Every row belongs to one group in each of 4 separate groupings. Each group adds its own fixed numbers to the row, and there is some noise. The rows also spread widely along 14 directions, which tell nothing about the answers.
Some rows, each with its group in each grouping after it:
[-10  16 -38  36  -4  20  14 -43  26  14 -26  17  -1 -27  24  -7 -13  -4
  -4 -10 -37  47  -1   7  -4   0 -11  27  30  23  21   6  16 -12 -21   9
  21   1 -12  13   5  -2]
Q722 P nokan Q680
[ 18  17 -29  47 -29  21  30 -36  19  -5 -28  -7   2 -17   1   7 -25  -1
 -26 -38 -24   6 -24   5  -6 -24   1   1  39  22  27  -3   2  27   6  -1
 -48 -11  16  -3  15  -7]
Q524 R Vevu Q233
[-29  -4   4 -26  14 -10  10  15 -10   4   2   0  -9   5   7   1  13   8
  -3  20   3 -14  32  27 -31   9 -29  -7   7 -29  -6  -4  11   1 -28   3
   8 -32  -5  -8  20  -5]
Q722 R fusa Q230
[-12  21 -34  23  -4  10 -12 -34  18  11 -28   3 -11  -8  12 -30   1 -19
 -16 -33 -19  44  -4  51 -50 -22   8 -19  50 -15  36  26   0  28 -37  13
  22  -4   3  21   7 -16]
Q548 H nokan Q680
[ -9 -32 -10  11  21   5  21 -30   3  25  11  15  13 -10   3  20 -23  14
   5  25 -10  25  16 -23   4  22 -15  22 -26  42 -25 -16 -11 -28   2  -5
  21 -10  -8  -5   1 -11]
Q548 P Vevu Q485
[  4   4 -38 -10  19 -14   6   5   6 -40  -4  21   5  13  17  13  -1   3
  27  11  -7   2 -11   7   8  19  -9 -13  -2 -21  -3 -29   9  -6   4 -26
  -9  -4  -9  19  15  20]
Q524 D Vapeb Q233
[-19   3  42 -20  19 -25 -10  12 -29  19  38 -32   7  31  -8  -8 -17  -2
 -32  26  27 -12  14   1 -49 -16 -27 -10  10 -30  33  22  -5   6  14 -31
 -13 -48  -8 -50  19 -21]
Q261 S gakuf Q699
[ -6  13  28 -20  14  23  47   2 -32  -4 -37  12 -31 -29  10  11   0   8
  -7   0  -7  19  17   6 -17   9 -38 -13  18 -16 -48   7  18  -2 -61  57
 -10 -27  -2 -21  10  22]
Q261 N debe Q699
[ -2   5  -8  30  -1  -8 -30 -11  16  18   0  11  -1  27   9  -3 -23 -20
   1  -9 -31  -6  -9  32 -30  -5 -15  19  13 -11  64  11   8  -3  13  -9
 -18 -23   2  33  44  -1]
Q722 N fusa Q806
[-14   2  14 -17  36 -14  -1  -6   2 -32  20 -20   7  23  -6   2 -24  -6
  -2  -7  25  26   3  15 -34   7   1   2  28  12  25  12   5   8 -10  -7
  -1  -2  -4  -1 -18  -5]
Q261 S debe Q806
[ 12  18   1   1  39  26  10 -12 -25 -19 -17   7 -28  -5   0   8   9   2
  -1 -23 -16  18   4   9 -33  -1  -6  -9  11 -14 -14   8  15   2 -31  23
  -3  -7  15   5  10  19]
Q548 D gakuf Q230
[  0   2 -47  28  28  -8  11 -17 -15 -21   1  -5  -4 -10 -10  -7  -6  12
 -11  10  11   1   9 -19 -16   4  -4  -8 -19 -10  10  -7  -4  -9  17 -56
  17  -1 -21 -16   2  -9]
Q261 H Vapeb Q485
[-11 -23   6  21  -6  -4   0 -10  13  24   4  12   5   6 -10   7 -29  -1
  -3   7 -22   2  24  22 -25   7 -20  15  11  24  40   3  -8  20   3  -8
 -24 -34   8  14  31 -25]
Q261 D fusa Q806
[  8   1  19  -5  58 -37 -21   9 -19  -8  30  24  10  51  -5   5 -29 -10
  11  23  14  14  11  15 -39  -1   0 -20 -16 -19  31  15 -27 -13   8 -10
  17 -19 -13  18  20 -11]
Q722 N Vapeb Q806
[ 16   3 -14   2  -6  36   9  -7  10 -23 -28 -29  -1 -19   9  -9  -7 -10
  15 -46  -7  18 -16 -14  -4  14  15  14  35  30  35 -18  10  10  24 -21
 -47 -20   8  15   5  11]
Q548 H Vapeb Q699
[  5  24  12  12   3  13  -8 -23   0  -8   2  -6  -8  13 -11   5 -13   0
 -17 -18 -25  11   0  16 -37 -25 -23   7  51   1  46  11  17  29  -5 -10
 -46 -26  19  -5  29  -2]
Q261 S Vevu Q699
[ -3  15  25  29  25  24  13 -30 -32 -15  -4 -37 -33 -12 -41  19 -11   5
 -38 -39   4 -21   8  13 -64 -23 -17  14  16   3   4   5  17  26 -36  16
 -20 -12  28 -26  -5   2]
Q261 S debe Q699
[  0 -17 -28   0   2  -8  18 -15  11  -7   1  32  16  10   6  21  -3  17
   5  20 -13   9  13   7   1   3 -12 -22   4  17 -12 -21 -20  15  -5  -7
 -12 -16   9  10  26 -13]
Q548 R Vevu Q230
[-24  27 -11  20   3   7  18 -26  -3 -15 -17 -38 -17 -10 -13 -16 -22 -11
 -52 -18  12  21  -6  20 -42 -19 -13  -2  47  -9  27  45  26  29 -33 -22
   4   5  -6 -40 -17 -15]
Q261 R Vapeb Q806
[-19 -23  -2 -16  -1  17 -11 -11   0  12   2 -21   1   1  20   3  -7 -12
   5   6  -6  -1 -16 -11  -5  20 -21  26  -6  10   5  -9  18 -10  18 -31
  -4 -28   2  -5  14  14]
Q722 P Vapeb Q699
[-28   3  11 -53  18 -10 -13  15  -7 -48  15 -29  -8  33   0   3   6 -10
  -5   5  25   7 -14  40 -37   5 -29 -23  44 -29  11   9  33  41 -21 -33
 -16 -15   8 -13  -1   5]
Q524 P Vapeb Q680
[-23 -18   3  -6  18  11  32  -3 -10 -16  -9 -39 -13 -25 -14  -1  -8   1
 -13 -18  33   4  18   8 -34  24   0   8   3  14 -13  -6   9  18 -23  -4
   2 -12   5 -14 -24 -18]
Q548 R nokan Q233
[ -7   9  15 -36  41 -11   8   0   0   8  34 -23  31  16  29   3  -8   7
  19  11  16  22   7 -26  -5   6  -1  19   9   3 -10 -22   0 -58   6   7
  20 -18 -28 -26 -12  17]
Q261 H Vevu Q485
[ 43   3   4  12   9  11  28   0 -24 -31  -6  -8   1   2  -5  15 -12   7
  -4 -29   2 -19 -19 -12 -11 -10  12 -29   0  11  -4 -22 -27  14  26  -3
 -65 -24  26  -8  27   9]
Q261 S Vevu Q806
[ -8   7  -8   2  14 -15  -2 -30 -10  13  12 -17   0  23   7  15   4  -1
 -29 -15   7 -27 -15  43 -55 -41   0 -39  -2 -35 -39  -7 -21   7 -44  38
  27  -5  21 -22   6   6]
Q261 P Vevu Q230
[ -6 -20  -6  18   9 -40   4 -10  16  20  14  22  32  25  19  18 -46 -10
   8  14  10   0  -7  11   0   9  -5   2 -25  12   0 -20 -33 -30   1  14
  21  -6 -20  14   2  -6]
Q548 P nokan Q699
[ 11 -17  11   0  17  19  31  12 -23   1 -28 -24 -13 -25   3 -10  -8  -1
   4 -40  21 -12   7   3 -33  15  28 -20 -18   8 -16 -12 -20  -1  -6  33
  -9 -27  10   9  -2  -3]
Q524 P gakuf Q230
[ 12  22   5  -8   7  29  18  -6 -34 -21 -19 -38 -21  -3  15  -2   4 -14
 -31 -27   9  -8 -43   2 -28 -19  -3 -30  10 -32 -23  15  12  11 -10   4
 -19 -11  15 -36   7  29]
Q524 N Vapeb Q806
[  7  36 -35   6  33  19 -10 -25  -3 -52  -3  -7 -24   7  -6   4  17   7
   1 -27 -21  14 -13  16 -34  -9 -10   2  36 -24  21  -3  36  18  -8 -33
 -23   4  18   8  13  20]
Q261 S Vevu Q233
[ -4 -13  39 -33 -32 -10   0  17  20  21   9 -14  33  24  33   5 -24 -12
  15  -8  -7 -12 -14  18  -2   4 -15   4  40  11  26 -27  -6   7  17  20
 -58 -56   9   3  32   9]
Q261 S nokan Q699
[  0   2 -12  -9   3  13  38  10 -10 -23 -14 -39  -3 -28  15  -4   8   7
   3 -21  15 -16  -5 -14  -8  13  -2   4  12   0 -12 -36  10  -6   3  -4
 -27 -24  -3 -22   0  15]
Q261 H nokan Q680
[  3  26  11  29  19 -26  44  -9  14 -23 -24   0   4  -2   3   6 -63 -14
 -17 -36  25  31  -2  24 -11   3   2   5  40  20  13  15   7  -2 -46  56
  -2  17 -22   5 -34  -6]
Q261 N nokan Q230
[ 18  -6 -39  23  37 -14  14 -11   9 -31  16  12  24   8 -13  37  -7  25
  31  -2  -2 -19  20 -12  -7   3  15   7 -16  33   9 -69 -28 -13  14 -13
  -6  -4   2  25   4  -2]
Q524 D Vapeb Q680
[  0 -24  12  26  25  -9  50   9  -8  16 -23  16   6 -28   1   1 -46   1
   7  -3  17   9  33 -16   2  44   7  21 -37  37  -9 -10 -24 -33  -8  32
  14 -14 -27  17 -11 -18]
Q548 R nokan Q230
[-11   2 -43  30 -12   2 -19 -44  21 -12 -19   5  -8  11  14 -11 -19 -25
 -24 -36 -13  20 -38  55 -35 -16   0 -20  27 -13  22  24   9  40 -26   1
  12  17  17  28   5   2]
Q524 S nokan Q230
[  6  -2  34  20  26 -34   0   8  13  24  20  14  30  36  -7  21 -43  -5
  13  -4   0  -9  25  18 -28  -2   4  15  -3  26  40 -19 -43 -23   2  38
 -11 -31 -12  23  14 -19]
Q548 R fusa Q680
[  0  43 -41  25   7 -22  13 -21  21  -5 -20  17  12   4  30   2 -11  -2
   2 -13 -19   7  -7  26 -11 -21   0  -6  34 -21  12 -18  -5 -28 -29  38
  14   5 -27   8   6  19]
Q261 S debe Q680
[ -2  31 -34  34   1 -11 -15 -23  13 -11  19 -37  12  17  11  -6 -16 -10
 -24  -8  -2 -13 -26 -21 -17 -24 -10  33  28 -11  73  -2  29 -12  43 -57
 -20  -7 -15 -16  10   4]
Q261 N debe Q230
[  8  -3   3   1  13  -5   1   4  -3 -16   9  18   1  18 -16  12  -2  15
   0   6  -7   1  26  24 -35 -12 -14 -24  25   2  40  -5 -12  41   3 -15
 -41 -38  22  18  35 -27]
Q524 N fusa Q230

New rows. What belongs after each?
[-10 -14   7  -8 -23  49  -3 -29   9  49  -6 -20   4 -15  22  10  17  -1
   6  -9 -52  -2 -10  -6 -17  -6 -18  30  19  25  -2 -27   9   1   1  13
 -22 -51  28 -10  35  21]
Q261 D Vapeb Q680
[-20 -10  47  -3   3 -21  24  22  -2  29 -20  -9   2   2   7   2 -54 -21
  -5  -4  17  -8  10  19 -15  24 -23  19   3   3   6   9   5 -17 -28  46
  -5 -30 -25   0  -1  -1]
Q524 N Vapeb Q699
[ 32  11  13  20  12  -5  40  -9  -8 -21 -12  -2  15   3   1  18 -51  -3
  -7 -24  15  16 -21 -17   4  -5   8 -12  14  28  -2  -6 -20  -7   6  24
 -36  -8  -7 -11 -10   6]
Q261 N Vapeb Q485
[ -4  -1   3   5  31 -13  29  12   5 -40 -20 -16 -10  -5   1  15 -37 -14
  19 -31  25   1  -9   6  -3  46  -3  29   2  11   2 -16  27 -22 -17  20
 -14  10 -18  23 -26  21]
Q548 N debe Q233
[ -4  22 -57  21  19  45  13 -63   3 -16 -10 -16 -12 -30  19   2  18  10
 -22 -19 -17  38 -23 -15 -15 -20  -3  11  19   6 -15   0  30   1 -21 -13
  30  19  11 -15 -11  17]
Q524 N nokan Q230
[ 20  10  34 -18  52  -2  20   6 -34 -44  12  -6  -4  14 -14  12 -11   5
  -4 -16  31  18   9   6 -39  -6   5 -28  15   5  -8  -1 -17  16 -18  18
 -17 -16  12 -10  -7  -2]
Q722 S nokan Q680
[  0 -13   2 -10  28 -22  26  33 -32 -24 -11  -7  -8  -4  -1   4 -13   8
  13   4  27 -41  12  -5 -10  33 -11  -9 -38 -24 -20 -32  -8 -23   3 -11
 -12 -22 -19  -5  11  14]
Q261 S Vapeb Q699
[ 14   6  35  -7  -7 -21  15  62 -23   1 -30   2 -12  14  12  -6 -18 -19
  14  -6  -4 -48   3  27 -16  23 -18 -12   1 -38  27 -12   5  -7  11  15
 -64 -49 -10  18  54  11]
Q548 N Vapeb Q806
[  4 -21  -5   0   5  10  16  -3  -5  -2 -26  22  -7  -5  18  15 -17 -10
  16 -10 -13   0 -11  13   0  25 -10  -7 -20   7 -29 -11  -1  -1 -20  29
  -3 -12   7  25  14  21]
Q524 D Vapeb Q230
[  8  15  47 -12  18   1  24  27 -33 -22  -1 -20  -8  13 -12   9 -22  -7
 -16  -5  18 -12  -2  -1 -24  -2 -20  -6  17  -6  16   8   5  11   0   3
 -45 -36  -2 -26  11   0]
Q524 R Vapeb Q680
[ 14   1 -38  17  39 -15 -14 -34  15 -31   6  35  19  31  18   3 -40 -15
   8  -6   1  57 -33   4   4  14  14 -13  -3  15  15  21 -15  -9  11 -19
  19  28 -12  37  -6   7]
Q548 S Vevu Q230
[-12 -27 -19  12  13  -6  15 -17  21  -7   3 -26  15   2   0  33 -19   2
  15 -17  13 -22  -7  -2  -4  24   3  30 -13  39 -16 -53  -5 -16  -7   9
   4   3   1  12 -17  11]
Q548 N Vapeb Q680
[  5   3   8   5  18 -21   9  -2 -10  -6  -8   6   2  21   8  -1 -33 -19
 -18 -12  20  11 -16  22 -23  -2   4 -29  -3 -14  -6  24 -21   2 -16  21
   3  -3  -7   3   2  -2]
Q548 R Vevu Q230
[-18 -22 -18   7  19 -12  21  -2 -13  25  -2   6   1 -17  13   3  -4  12
   7  21   9 -22  23  -7 -11  17 -16   5 -50 -14 -32 -31 -15 -38 -11   8
  39 -19 -20  -6  11   1]
Q524 H nokan Q699
[ 28  20  -1  -9  46   0  -1  11   1 -13   6  10  17  14  15   5   3   4
  43 -22  -9  15  14  -4 -20   5  28   3   6  -2  27 -34 -21 -33  17  12
 -14 -25  -4  30  14  12]
Q548 D fusa Q233
[-23   6 -33  26  22 -32   3  -6  12  20  -4   3   4  -1   2 -14 -11   2
  -3   9  -1  -6  29  21 -34   6  -3  11  -2 -16  23  -9  -8 -24 -13  -7
  32  -7 -31   9   6 -19]
Q548 S Vevu Q680
[-22 -32   3  24 -30 -17  15  -3  46  43 -19  -4  25  -5  11  13 -48 -10
  18 -23  -8 -23  17  37  -8  19  -2  34  10  44  26 -38 -16 -11 -14  48
 -14 -28  -5  37   5 -16]
Q524 P fusa Q699
[  7 -48  13  36 -10  -2   9 -18  -8  -4   9   5  -3   8 -32  33 -40   0
 -19  -9  -2 -27  -2  10 -20   5 -23   2 -19  42  11 -10 -15  53  13 -11
 -50 -24  42  11  25 -22]
Q261 D nokan Q230
[ -5   5   0   4 -10  14  52 -13   7  11 -25 -33   0 -27   3  15  -7  10
 -18 -30   8 -11   6  16 -23 -15  -1  -5  33  10 -29 -26   0  12 -41  48
 -20 -21  14 -26  -7  -2]
Q524 N Vevu Q233
[ -1  -1 -13 -17  -3   9  13  14   6  30 -30  41   6 -14  51 -21  12  -5
  36  18 -42  27   9   2  11  31 -11  -1  -2 -18   2 -15  -3 -28  12   9
  -8 -45 -17  29  46  13]
Q548 S nokan Q233
[-10  -7  24 -42  14  33  -4 -13   7  41  27 -44  28   2  46   8  18  -1
  22 -10  -6   5 -15 -21 -18  -2   5  36   4  18 -15 -44  -3 -42   9  33
  11 -42  10 -14   4  30]
Q524 N nokan Q680
[-13  12 -27  20  -9  24   1 -43   6  -7   1 -21 -17   0   1  22   8   7
 -29  -4 -28  -3 -24   8 -24 -21 -42  14  35  -4   5  -3  38  22 -15 -18
 -20  -9  20 -27  18  16]
Q261 N gakuf Q680
[  2  -5  26  -2  12   3  12   2  -9   7  -7  20 -10   4 -15   4 -12   6
  -2  -2 -17  15  31  34 -42  -4 -13 -21  26   8  16  10 -12  29 -22  19
 -30 -39  20  13  33 -25]
Q261 P Vevu Q806
[ 12  15 -58  51  -1  18 -16 -36  -4 -28 -14 -17 -23   0  -9   3  12  -4
 -25 -39 -19 -33 -37  20 -38 -20  -1  -7   1 -21  23 -13   5  24  11 -41
 -24   6  23   9  24  12]
Q548 S fusa Q680
[ -5 -26  10  -3 -23   4  -2 -16  29  -3  -8  29  10  21   5  27 -30  -7
  14  -5 -37  16  -8  33   1  15 -29   5  38  43  19  -8   7  42  -6  11
 -52 -26  30  35  31   3]
Q261 S Vapeb Q230
[ 37 -37  57 -51  23  41  35  26 -40 -51 -11   0 -10   2  11  30 -24  -5
  27 -17  22  26 -37 -36  24  54  -9 -21 -15  40 -46  -7  -2   8  24   9
 -76 -33  26   4   5  34]
Q548 P gakuf Q699
[ -1   4 -37  15  15   4   8 -21  -5 -16   4   4  -9   2   3  23  13  17
  -5   2 -18 -22   2   6 -18 -10 -21  -4  -9 -16 -19 -28   6  -1 -14  -9
   0  -5  14  -6  20  16]
Q261 D fusa Q230
[-22 -12 -51  -3   2  14 -26 -23   1 -14  -9  -2 -18   1  15  -8  18  -9
   2   7 -17   6 -29  20 -22  12 -24 -10  -4 -30   0   3  23  14  -2 -46
  20  -4   5  12  23  18]
Q524 H Vapeb Q680
[ 16  -8  -8  30   2  32  15 -29   4  13 -22  32 -16 -12  -6  24  -4   7
  13 -12 -50  13   7   4  -9   7 -19  12   3  26  -5 -16   0   8  -8  18
 -33 -25  28  26  40   6]
Q548 H Vevu Q233
[  2  41 -15  18  63  -2 -13 -17 -20 -33  12   5 -18  18  -2  -9 -14 -10
 -16   7   5  50 -13 -13 -27   0 -19   8   5 -27  33  46  20 -22  -2 -41
  26  16 -29 -11  -7   9]
Q548 H fusa Q680
[-26  26  11  23  11  -9 -17 -10   5  39  10 -41  -3   9   2 -15 -14 -12
 -18 -16 -12 -23  18  17 -53 -14 -13  49  28 -19  58   2  32 -31  -2   2
   9 -25 -18 -14  13  -6]
Q722 S gakuf Q485
[-20 -23  -8 -34  -4  28  40 -11 -14   6 -19  -9  -5 -31  14   5  20  15
 -10  18   4  16  13   0 -12  10 -15 -27   6   9 -57 -11  -9  15 -34   9
  14 -33   7 -34   3  -1]
Q722 R Vapeb Q680
[ 27 -13   6 -31  45   7 -11   4  -3 -13  15   3  20  26  29  22   6   0
  54 -27   0  -4 -18   2 -17  16  31 -13 -28   7 -28 -52 -43 -39  11  41
   0 -23  13  38   8  37]
Q261 P fusa Q680
[-13 -12 -13 -22 -25  26  -6 -16  12   3 -35 -12  -9 -16  31 -27   1 -26
   1 -31  -4  33 -22  34 -27   6   7 -25  41  -4  11  19   6  29 -16   8
  -7 -27  11  18  10   3]
Q722 P debe Q699
[ 34  30  19  -2  30  45 -13 -15 -25 -12   0 -12 -16   6  11  -2   7 -11
   6 -38 -28  15 -25 -17 -29 -14   4  15  19  -5  24   6  17 -17  23   1
 -32 -28  18   5  31  30]
Q722 R Vevu Q485
[  3 -19 -19  -2  19  20  28 -12  -9 -37 -13  -5  -8 -13   0  12 -10   5
  -6 -12  18  17 -11  -8  -1  26   0 -13 -11  21 -27  -1  -3  13  -5 -15
  -8   3   9   1 -10   5]
Q548 R fusa Q230
[ 11  15  46 -27  10   0  27   5 -22  -6  -4  -4  -2  19   5  27 -11   2
 -15 -15   7  -1   0  29 -33 -31 -15 -41  35 -17 -29  -2 -10  19 -49  65
 -31 -33  20 -31  12  12]
Q524 D gakuf Q699
[  5  10 -32  -4   2  10  -6 -13   1 -26   7 -18   8   4  28  -5   6  -1
  -1  -5  -5   4 -38 -15  -1   4  -9   3  12 -10  16 -17  13  -2  32 -46
 -21 -12   1 -10  16  23]
Q261 S nokan Q680
